There are 3 ways to turn a row about zero (a turn may also mirror it). The second row of each pair is the first, turned, with some noise. The first 27 pairs use one turn. New pairs use 2 turns, one after the other, and a turn may come again.
Some pairs, each with its turns in order after it:
[21, -3,  5, 29,  9,  6, 27, -4]
[-31, -16,  10,  14,  23,  11,  11,   2]	Q_908

[  9,  22, -24,  -4,  27,   2,  37,   6]
[  2,  30, -21,  28,  29, -18,   1, -26]	Q_985

[-34, -30,  15,  -1,  27,   5,  28,  -6]
[ -7, -26,   9,  13, -24,  14,  24,  40]	Q_879

[  7,   2,   8,   9, -11,   0, -64,  18]
[ -5,  42,  -2,  27,  41, -13,   6, -19]	Q_879

[-29,  11,   1, -14,  12,  -7,   2,  -2]
[-21,   0, -16,  -2, -13, -13,  14,  23]	Q_879

[ 37,  -1, -36,   2, -33,  15,  64,  -8]
[ 33, -16,  12,  -4,  63, -28,  18, -39]	Q_985

[  7,   1,  37,   3,  -5, -17, -23, -10]
[ -4, -18,   6,   8, -17,  -2,  -5,  41]	Q_985

[ 28,  13, -26, -10,  -8,  29,  19, -15]
[ 24,   9,  -5, -28, -33,  20, -14, -17]	Q_879

[ 39,  30,  40,  29, -14,   0,  24,   1]
[ 46, -24,   1, -16,  28, -20, -41,   5]	Q_879

[ 41,  -8,   0, -14,  27,  14,  -5,   7]
[-20,  26,  17,  10,  16,  13, -23, -20]	Q_908

[ -6, -13,  10,   4, -17,  27,  35,  -5]
[ 19, -26,  -2, -19,   5,  33,   4,   8]	Q_879

[25, -2, 32,  9, -8, 13,  8, 21]
[ 25,  -9,   3,   7,  26,  17, -25,  15]	Q_879

[-19, -63,  31,  25,  11, -25, -28,  33]
[  9,  -1,  28, -13, -11,  40, -28,  71]	Q_908

[ 12,  10,  28,  23, -34, -23, -14,  64]
[-15, -45,   4,  33,  19,  54,  13,  24]	Q_985

[-55, -16,  -6,  -1, -13, -30,  28,   6]
[ 30,   3, -27, -20,  20,  37, -40,   1]	Q_985

[ 8,  9,  6,  2, 37, 40, 41,  4]
[-35,  -6, -29,  19,  27,  20,  -7, -22]	Q_908

[  1,  -3, -17,  -4, -61,  -1,  23,  15]
[ 34, -13,  17, -24,  30,  -7,  39, -13]	Q_908

[-8, 22, 30, -7,  1, 23, -3, 15]
[ 15, -11, -13,  25, -11,  24, -12, -12]	Q_908

[ -5,  -2, -47, -12,  -9,   6,   8,  -1]
[ -5,  13,  -2, -31,  29,  -1,   7, -22]	Q_985

[ 24, -19, -23, -43,  22,  11, -27,   5]
[ -5,  61,   7, -10,   6,   2, -24, -20]	Q_908

[18, -4, 24,  2, -4, -7, 31, 16]
[ 30, -15,  -4,  25,   9,   5,   5,   1]	Q_985

[ 24,  20,  -4,   0, -17, -11, -11,  21]
[-18, -16,  -1,  13,  23,   7,  25,  15]	Q_985

[  0, -26,  -1,   4,  13,  13,  18,   3]
[-16,   3, -10,   5,  22,  16,  -4,  12]	Q_908

[-22, -36, -27, -14,  15, -29,   0,  -2]
[-35, -14,  12,  29, -26,   6,  20,  -3]	Q_879

[ -5,   3,   5, -42,  40, -18, -14,  -2]
[ -7,  20, -17, -10, -18, -15, -56,  -3]	Q_908

[-14,  20,  18,   4, -47,  -9, -12,   9]
[-16, -49, -18, -12,   4,  10,  -4,  21]	Q_985

[-18,  -8,  -1,  23,  13,  -7,  23,   5]
[ -5, -19,  29,  -8,  -2,  -7,  14,  17]	Q_879

New pairs. What belongs after each?
[ 7, 13, 54,  7, 39, 20, 12, 17]
[ -9,   7,  29, -32, -13,  49, -16, -20]	Q_879 Q_908

[27, -5, 11, 10,  5, -1,  2, -8]
[ -3, -13,  -4,  11, -11,   8,   3,  19]	Q_908 Q_908

[  8,  22,  29,   0,   4, -38, -62,   2]
[-50,  -2,  23,  -8,  53,  15,  -3,  18]	Q_985 Q_879

[  2,  25,  18,  -5,  45,  -1,  64, -22]
[-25,  31, -23, -37, -24,  -4,  12,  60]	Q_908 Q_908

[-28,  35,   2,  16, -27,  62, -21,  14]
[ 30,   7,  10, -71, -11,   4, -30,   2]	Q_985 Q_985

[16,  2,  7, -5, -3, 30, 10, 16]
[-16,  -4,   2,   4, -16, -10,  27, -14]	Q_879 Q_985

[ 17,   2,  -2, -26, -36,   3, -12,  10]
[-12, -21,   9,   4, -17,  24, -12,  11]	Q_985 Q_879

[ 14,   3,  51,  -6, -27,   9,  -1,   2]
[50,  2, 22, 20, 22,  1, -2, -5]	Q_908 Q_879

[-11,  10,   2,  -5,  17,   2,  20,   3]
[  7,  13,   9, -15,  -7, -12,   2, -20]	Q_985 Q_879

[ 10,  23, -33,  -5,  12,  -2,  26,  51]
[  3,  42, -41,  23,   8, -30, -18,   2]	Q_908 Q_908

[ -9,   6, -30,  17,   3,  64, -38, -17]
[  5, -11,   1, -80, -11,  -2,  -8,  -5]	Q_908 Q_879

[  3,  -6, -31,  15,  27,  22, -31, -33]
[  9, -39, -32, -18, -16,  -9,  31, -19]	Q_908 Q_908

[-25,  -6, -24,  -6,  -9, -25,   4, -60]
[-38,  32, -37,  33,  -6, -23, -30,  -3]	Q_985 Q_879

[  6,  12,   5, -41, -11,  22, -17,   2]
[-23,   5,  16,  19, -19, -23,  17, -22]	Q_908 Q_908

[-64, -33, -25,  15,  28,  15,  14,  31]
[-43,  43,  10, -28, -21,  46, -20,   3]	Q_908 Q_879

[ -9, -18, -31, -37,  51,  25,  -3, -11]
[-65,  25, -29, -16,   9, -13,  -9, -15]	Q_908 Q_985

[ -4, -21,   5,  61,  -3, -46, -16,  17]
[ 55, -15,  -1,  -3,  32,  40, -28,  12]	Q_908 Q_908

[-21, -18,   9, -14, -35, -29,  14, -12]
[  1,  35,  12, -15,  16,  13, -27, -28]	Q_985 Q_908

[ 26,  43,  23,   0,  18,   2, -14,  10]
[  1, -29,  19, -31, -14, -13, -23,  13]	Q_908 Q_985

[-54, -38, -10,   1, -23,   5,   7, -23]
[-18, -12,  13, -48,  23,  19, -10, -37]	Q_908 Q_908

[-11,  26,  -6,  39,  12, -12,  17,  10]
[-38,   7,  15,  -1, -24,   2, -28,  -8]	Q_985 Q_985

[ 34,  -1, -42, -26, -20, -11,  15, -21]
[-22, -24,  -8,  -1, -17, -42, -41,  -1]	Q_908 Q_908

[-19,   0, -14,  -8, -10,  -4,  -9,  49]
[  6,   6,  -7, -14,  -6, -25,  50,  -7]	Q_908 Q_985

[  6,  15,   5, -27,  -3,  39,  44, -10]
[-14,  33, -17,  -2,   2,  51, -13, -25]	Q_879 Q_879

[  8, -10,   2,  -3,  13, -49,   8,   9]
[  3,  32,  19, -16,  13,  -1, -27,  20]	Q_985 Q_879

[-26, -14,  -7,  -3,   2,   3, -13, -18]
[ -4, -21, -17,  -8,  20,  -5,  11,   0]	Q_879 Q_908

[-34,  16,  30, -25,   6,  49,  19, -20]
[ -8, -11,   7,   6, -22,  -6,  11, -69]	Q_985 Q_879

[ 11,   3,   2, -28, -27,  18,  -4,  -1]
[-15,  13,   2, -16,  -4, -24,   4, -22]	Q_879 Q_985

[  5,  18, -14,  17,  -1,  -1, -38,  11]
[-13,  16, -20,  18,  -1, -24, -19,  25]	Q_879 Q_985

[-17,   2,  -2,  42,   5, -31, -46,  12]
[-16,  27, -16,  -3,  53,  13,  22,  26]	Q_985 Q_879

[-15, -64,  24,  14, -19, -42,  23,  15]
[ 34, -31,  46,  27,  13,  29,  41,  28]	Q_879 Q_879

[ -8,   3, -64,  34, -10,  23, -10,   7]
[ 11,  13, -36, -23, -50, -36, -29,  11]	Q_985 Q_985

[  8,   8,  23, -12,  26, -27,  27,  -3]
[ -9,  -5,  27, -15,   9,  40,  11,  12]	Q_879 Q_985

[ -2,  48, -59,  13, -17,   0, -36, -36]
[-16, -31, -55, -14, -43, -34,  -6, -21]	Q_879 Q_879

[ -3,  19,  14,  -5, -56,  17,  64, -38]
[-10,   7, -12,  32, -44,  67,   2, -39]	Q_879 Q_879

[-13,  23,  -5,  10, -33, -24,   0, -41]
[-15,  42,  -4,  -8, -18,  37,  14,  21]	Q_985 Q_985

[  0,  19, -18,  -1,  17,  14,  16,  -1]
[ -6, -15, -21,  -8,   0,   8,  23,   8]	Q_879 Q_985

[ 12,  61, -13, -39,   2,   6, -43,  -4]
[-67, -37,  13, -28, -14, -12,  14,  11]	Q_985 Q_879

